The rows come from 5 hidden closed curves, with some noise, and rows from the same curve form a group. Each curve winds through 8 dimensions. The rows are also pushed far along 5 directions, which tell nothing about the answers.
In the rows, 128 means zero.
Some rows, each with its group after it:
[105  91 111 147 127 109 126 144 143 121 175  70 145  86 131 139 138 131
 146 133 157] => tel
[ 95  67 136 172  98 130 160 145 122 133 125 151 172 104 122 133 152 105
 132 125 100] => tel
[102  58 135 145 159  93 112 147 165 113 117 163 176  95  82  97 111 141
 170 149  88] => tel
[129 148 117  96 112 194 114 103 119 132 146 122  97 160 189 126 145 140
  89 141 116] => Rezu
[145 126 164 154 119  85 160 109 121 130  61 160 160 161 111  97 119 105
 173 121 101] => Rezu
[131 107 136 199 131  83 202 168 130 137  57 129 136 103 111 111 102 115
 140 156 150] => tel
[130 100 133 114 153 118 175 116 144 141 105 166 136 102  79  94 114 185
 167 189 157] => zon
[ 88 109 114 123  63 204 133 103 139 109 141 152 128 125 115 154 153 104
  77 128  55] => semim
[181 145 121  94 178  94 108 108 113  97 129 103 106 189 158 132 113 153
 146 126 168] => zon
[149 130 120 183 137  90 153 168 112 130  99 100 123 122 192 132 127 106
 108 127 157] => tel
[136  95 127 127 155  75 140 114 119 115 103 155 164 139  99 109 141 149
 178 140  99] => Rezu
[137 141 133  56 166  99 104  94 143 119 105 178 140 164  42 100 121 175
 190 121 103] => semim
[125 124 114  62 162 131 105 112 122 138 138 132 171 150 105 103 145 155
 178 126 129] => diraf
[105 128 124 134 128 104 151 129 148 126 113 142 105  86  55 122 126 155
 149 163 117] => semim
[125 161 118 116 136 129 141 138 126 156 113 136 123 104 131 156 150 111
 111 143 144] => zon
[144 184 139 101 121 114 156 106 155 156  57 180  69 144 124 133 137 148
 123 165 126] => semim
[139 151 134 183  84 141 149 139 135 140  84 157 125 114 153 151 118  73
  79 134  84] => diraf
[136 145 126  86 115 168 151  85 136 125  63 185 124 178 119 120 129 131
 105 149  79] => Rezu
[145 119  84  54 177  99  62 109 131  85 169 117 156 154 103 107 127 186
 156  99 108] => semim
[129 148 165 103 132 174  92 120 110 126 170 125  70 163 184 149 123 111
  74  98 165] => semim
[ 99 101 138 144 109 154 129 117 126 103 133 137 128 123  93  87 110 142
 122 122  85] => semim
[112 177 140 143  70 182 167 105 120 174 107 146  56 116 181 143 176 121
  83 183 105] => Rezu
[137 160 146 132 135 101 138 116 123 132  73 158 149 149  77 111 127 131
 162 109 101] => Rezu
[150 144 148 152 114 128 119 138  96 111 100 116 140 195 197 131 127  74
  99  55 129] => diraf
[156 117 146  62 180  92  81 107 143 133 153 172 104 145 119 103 106 182
 165 148 146] => diraf
[115 127 142 106  86 157 103 103 123  93 103 151 182 206  92 103 141  97
 168  52  60] => zon
[ 72 113  89  76 130 188 114 133 136 154 199 111 107  74 104 108 167 198
 136 173 132] => diraf
[177 156 124  56 176  47 101  83 113 116 142 124 144 162 128 121 137 158
 176  96 171] => diraf
[141 124 151 161  76 151 125 126 145 140 108 157 137 151 162 126 116  99
 123 114  95] => diraf
[144 166 103 105 176  78 150 125 147 163  97 146 108  74 100 128 133 172
 140 201 147] => tel
[165 193 133 110 131 144 140 117 126 166  91 109 111 173 192 156 138 107
 119 133 175] => zon
[147 104 108 101 190 109 105 125 124 106 128 119 201 147  75 107 103 152
 183 122 120] => zon
[132 130 130 128 139 122 105 145 117 124 114 134 174 153 136 161 138  72
 120  82 112] => tel
[157 151 163 134 138 106  91 135 130 121  74 132 175 205 148 138 105  51
 158  64 115] => diraf
[106  83 113  99 141 118 118 110 124 112 155 146 141 123  92 106 149 171
 158 145  90] => Rezu
[ 71  41 110 184  92 132 135 165 150 116 164 114 167  60  88  81 126 153
 156 143  86] => Rezu
[102  83 116 134  73 142 112 107 138 110 189 113 188 109 101 121 151 132
 158  93  89] => diraf
[152 159 104  49 167 153 125  93 123 153 131 150 134 136 111 119 131 178
 138 171 141] => zon
[133 134 104 150 107 153 106 140 118 102 154  74 144 147 168 133 135 111
 118  90 125] => semim
[168 171 127  95 160 113 103 125 121 143 119 151 125 163 124 122 120 170
 142 101 147] => diraf
[144 146 135 136 182 105 109 160 130 143 168  99  79 107 181 154 135 172
 123 135 220] => Rezu
[179 175 173 104 151  96 149  87 107 153  89 157 102 172 150 114 119 139
 149 136 174] => Rezu
[100 166 118 118 108 154 159 120 141 153 146 137  19  55 126 153 137 160
  40 187 143] => semim
[145 167 158 125 142 127 149 122 114 150  76 165  76 136 182 163 125  68
  62 162 139] => tel
[ 94 152 128 131  86 178 144 138 148 160 125 132  88 111 135 160 164 119
 106 147 132] => zon
[ 92 119 135 137 137 147 124 132 128 119 157 131 118  89  57 101 122 180
 138 126 121] => Rezu
[ 98 163 137 108 110 189 121 137 114 151 135 151  77 122 134 168 151  96
  62 124 118] => tel
[139 155 151 100 132 130 111  97 116 113 104 153 134 171 115 141 111  93
  95  80 105] => semim
[117 127 125 105  75 195 164  94 138 155 109 168 130 141 132 131 156 134
 122 165 100] => zon
[ 95 125 124 167 110 121 119 164 105 120 159  73 103  94 190 121 151  90
  92 109 141] => zon
[122 155 122 153 109 137 156 121 111 139 121 117  63  92 163 120 138 131
  83 180 120] => Rezu
[189 145 126 113 176  24  94 110 131 100 142  97 137 137 152 127 106 129
 161 110 171] => diraf
[115 181 145 114 106 167 146 103 123 149  99 130  92 131 123 133 127  96
  95 146 116] => tel
[137 151 127 126 138  99 140 138 126 155 114 114 117 129 155 137 152 139
 148 134 163] => zon
[139 137 122  95 146 144 101 120 113 119 198 116  94 134 155 148 144 186
 100  97 182] => semim
[137 159 141  97 126 144 108 103 106 121 185  69  55 138 186 131 106 125
  71 115 188] => semim
[ 84 105 127 134 105 125 125 134 119 129 133 139 167 113  82 121 165 115
 154 103  76] => zon
[128 103 144 173 151  30 178 155 131 129  99 139 100  84 127 125 136 147
 144 153 172] => diraf
[139 103 162 199 111  92 179 151 148 143  32 161 160 135 150 113 104  72
 144 148 112] => Rezu
[135 169 153 140 117  98 166 119 104 144  82 146  88 130 161 154 150  77
  91 132 140] => zon
[104 114 126 172 129 108 136 164 152 135  92 131 129  90 132 115 123 103
 126 160  97] => tel
[155 155 142 187 109  84 202 123 137 131  30 173 117 124 128 148 125 113
  96 138 121] => semim
[122 131 124 144 132  99 131 134 133 133  61 143 206 133  79 109 126  85
 170 118  62] => tel
[ 94 109 128 135  69 192 130 112 122 125 164 127 177 133  99 136 155 122
 127  80  96] => Rezu
[123 135 138  61 174 136 106 103 116 146 107 167 141 145  93  69 113 150
 158 157  95] => zon
[131 165 173  86 127 163 151  89 119 157  91 166  68 156 152 144 117  85
  84 170 143] => tel
[118 139 133  70 146 132 117 103 140 152 124 136 117 131 103 104 126 144
 160 164 128] => tel
[142  84 118 115 167  86 149 117 135 129 131 161 163 100  97 100 122 194
 163 163 145] => tel
[ 92 114 120  77 145 152  88 121 127 143 196 146 103  95  98 132 160 170
 137 152 114] => Rezu
[163 126 120 161 171  42 147 160 112 121 102 135 145 120 126 136 127 150
 138 102 160] => diraf
[122 143 152 109 119 171 100 129 120 151 146 128 113 143 163 127 118 101
 102 113 135] => semim
[113 187 132  46 118 172  99  88 105 136 148 156  85 152 113 134 161 132
  98 109 109] => zon
[151 156 124 102 130 128  70 125 132 121 179  61 106 160 209 133 127 115
 132  99 173] => diraf
[117 125  98  81 131 138  51 115 138 110 224  73 130 120 131  96 135 177
 163 108 128] => diraf
[ 96  73 115 113 106 137 118 120 141 123 174 134 176 109  81 114 144 161
 157 106 100] => semim

New rows. What belongs after each?
[156 169 111  89 155 110  90 139 131 137 162  94  99 142 170 143 131 155
 124 102 191] => Rezu
[117 101 139 148 137 118  98 134 112  73 181  74 112 141 138  98 104 144
 122  77 145] => semim
[135 103 116 179 123  79 178 150 132 131  82 140 175 104 125 161 147  86
 139 141 121] => zon
[106 120 152 187 117 136 171 144 140 129  84 152 131  99  87 121 112 126
 121 139 116] => Rezu
[ 90 115 109 111 127 154  85 143 116 115 182  99 176 116 101 136 153 112
 134  77 106] => zon
[137 187 122  89 147 123 144 119 141 181  53 177 109 122 110 114 134 132
 136 189 101] => tel
[107 116 110 162  96 156 160 123 126 105 116 124 129 109  92 106 127 143
 123 152  82] => zon
[107  71 150 180 157  89 154 154 139 119 106 154 150  79  73  92  99 146
 159 163 115] => Rezu
[159 208 150 151  91 136 200 104 137 157  31 183  57 144 171 169 138 111
  53 154 137] => semim
[ 92 101 133 183  72 145 148 149 128 134  99 113 168 127 148 100 150  86
 145 113  78] => zon
[151 117 117 128 134 110 174 113 137 138  75 171 153 137 110 144 135 129
 148 176 109] => zon
[ 76 110 144 133  60 193 111 110 126 122 139 132 131 150 118  98 147 105
 129 103  50] => Rezu
[108  91 137 154  99 162 138 119 130 119 150 140 125  97 122 115 111 120
 101 157  98] => diraf
[118 163 101  94 103 157 128 122 133 136 171 107  66 103 138 160 144 149
  72 129 160] => Rezu
[125 154 130  80 134 145 105 113 145 153  85 193 157 146  90 129 129 112
 127 126  65] => semim
[137 115 132  27 168 133 102  79 110 115 176 165 112 158 104 122 138 174
 142 135 150] => zon
[ 95 138 125 109 125 158 140 114 122 155 121 146 132 103  73  90 141 163
 146 156  92] => zon
[148 171 160 112  99 143 153 103 138 185  64 182 121 163 161 130 142 103
 138 150 120] => Rezu
[ 72  72 120 183  42 167 164 136 148 130 144 124 166  84 107 138 156 109
 115 117  80] => semim
[110  92 143 190 117  87 162 138 121 124 130 119 132  86 100  94 129 153
 162 139 127] => Rezu
[ 88  91 134 155  86 134 136 134 138 112 131 126 149 114  76  85 119 136
 153 106  87] => Rezu
[152 134 140 229  90 104 151 162 138 120 110  87 145 120 154 148 105  95
 129  92 149] => diraf
[138 181 153 100 114 152 136 120 142 157  89 151  88 170 164 167 146  92
 113 127 160] => zon
[ 76  83 124 118 144 164  87 156 115  91 189 102 143 118  64 112 106 130
 125  88 112] => tel
[152 165 137 151 106 108 159 118 127 135  76 120 152 150 115 131 122 102
 152 106 134] => semim
[109  67 116 147 128 102  93 158 128  97 197  72 150 111 138  93 117 151
 159  91 147] => Rezu
[136 161 110  70 156 129 130  93 149 160  96 179 154 107  70 118 131 164
 148 176  97] => tel
[154 145 109 141 118 112 144 128 139 137  65 145 172 143 136 121 125 107
 137 134  91] => semim
[ 64 119 122 121  94 212 125 140 149 136 178 115  96  83 100 110 139 162
 114 144 136] => zon
[170 105 115 171 180  22 192 143 135  99  52 135 121 122 130 126 111 155
 138 168 165] => Rezu
[148 107 132 102 180  99 123 105 101  93 154 110 146 149 100 105 105 163
 156 116 160] => zon
[178 138 132 122 173  70 119 125 119 100  99 110 109 187 171 128 110 121
 149 124 162] => zon
[108 116 123 176 145 102 145 164 130 123 139  94 109  62  91 111 106 137
 143 166 145] => semim
[127 140 160  87 103 151 120  81 151 150  89 215 132 145  92 123 120 100
 130 152  60] => diraf
[133 127 122  85 158 104 152  93 139 132 115 166  77  92  89 102 104 179
 112 207 127] => semim
[150 186 148 140 108  83 173 109 127 150  37 159 116 142 151 141 146  77
 116 132 120] => diraf
[118 172 143  64 129 195  88  94 122 130 137 142 108 170  85 103 115 132
 145 127 101] => semim
[138 139 132 137 133 139 133 127 137 138 111 130 157 127  88 113 104 140
 160 134 126] => diraf
[ 80 156 127 127  62 211 159 120 153 158 104 158  99 108  91 114 154 143
 117 155  91] => zon
[154 114 126 109 200  55  68 148 126  88 124 113 169 166 115 107  98 121
 176  86 127] => semim
[178 140 136 124 159  78 150 112 121  94  59 132 132 203 164 138 110 109
 121 107 150] => Rezu
[183 165 130 127 162  87 152 105 107 106  95 109 100 168 151 130 108 138
 125 134 173] => zon
[161 169 148 129 102  84 144  90 118 123  92 122 142 165 165 149 143  77
 129  87 142] => diraf
[ 81 144 124  66 117 222  81 122 137 128 203 106  89 126 116 112 139 167
 116 113 151] => zon
[135 157 128  31 130 130 107  52 127 139 132 182 148 150  74 103 148 162
 161 127  93] => diraf
[121 128 132 156 132  72 128 159 123 106 131 106 130 124 129 155 151 101
 139  76 163] => zon
[162 155 123  37 190 127  70  96 125 121 126 146 112 183 135  92 101 158
 152 145 124] => semim
[130  91 139 132 141  83 123 124 121  93 145 111 157 140  82  87 103 160
 173  83 143] => Rezu
[123 157 139  78  95 219  70  82 128 121 208 100 108 154 129 122 113 137
 115 103 123] => diraf
[115 106 115 101 133 122 119 130 144 153 159 143 132  99 114 112 139 182
 147 141 137] => semim
[114  98 142  74 129 151 124  96 125 119 151 171 130 144 101 123 139 137
 137 133 124] => zon
[139 142 121 113 119 139 139 124 144 139  92 145 108 137 148 106 109 128
 109 154 120] => Rezu
[104  95 118 165 135  99 171 141 124 120 146 103 126  66  86 103 130 175
 149 154 155] => diraf
[120  86 120 140 165  77  96 145 101 100 210  85 144  85 114 133 134 138
 147 109 149] => Rezu
[114 117 139  93 137 126  57 122 132 103 220 103  79 122 145 134 125 142
 118 102 147] => diraf
[130 114 119  59 189 135  76 121 137 121 161 124 164 156  76 109 117 180
 190 119 138] => zon
[161 168 132  70 192  45 137 116 117 161 107 161  86 128 129 130 151 170
 156 159 182] => zon
[100 150 116  65 123 173  76 116 120 136 154 120 163 157  83 120 147 124
 152  82  87] => tel
[120 125 148 145 117 159 152 115 128 124  96 166 133 135  81  91 115 153
 153 147  99] => semim
[ 91 115 124 129 128 180  83 160 141 112 153 119 130 125 115 135 114 107
  99  99 103] => tel
[137  95 110 149 149  70 193 131 146 108  82 153 120  99  87 124 113 173
 128 168 146] => Rezu
[167 165 142  50 151 118 108  84 118 154 135 157 139 176 121 120 134 165
 169 106 163] => Rezu
[140 116 109  96 141  81 144  91 133 114 107 158 171 120  61 110 115 159
 137 124  95] => semim
[ 94 139 131  91  64 225  97  98 116 136 199 115 137 148 128 134 161 134
 112  74 109] => Rezu
[124 110 119 204  87 101 169 142 138  89  90 100 115 112 164 155 125  70
  76 128 107] => semim
[ 77 142 114  99  96 171 109 122 119 115 171 132 105 104  90 123 163 138
 106 102  98] => zon
[105 119 134 189 110 153 117 176 136 131 157  84 122 109 181 155 145 110
 107 100 156] => Rezu
[130 111 137 103 162 105 166  98 139 147  94 171 127  93  87 104 110 146
 144 214 121] => tel
[151 173 141  89 127 128 137  89 141 133  54 184  91 174 132 112 116 127
 107 151  94] => semim
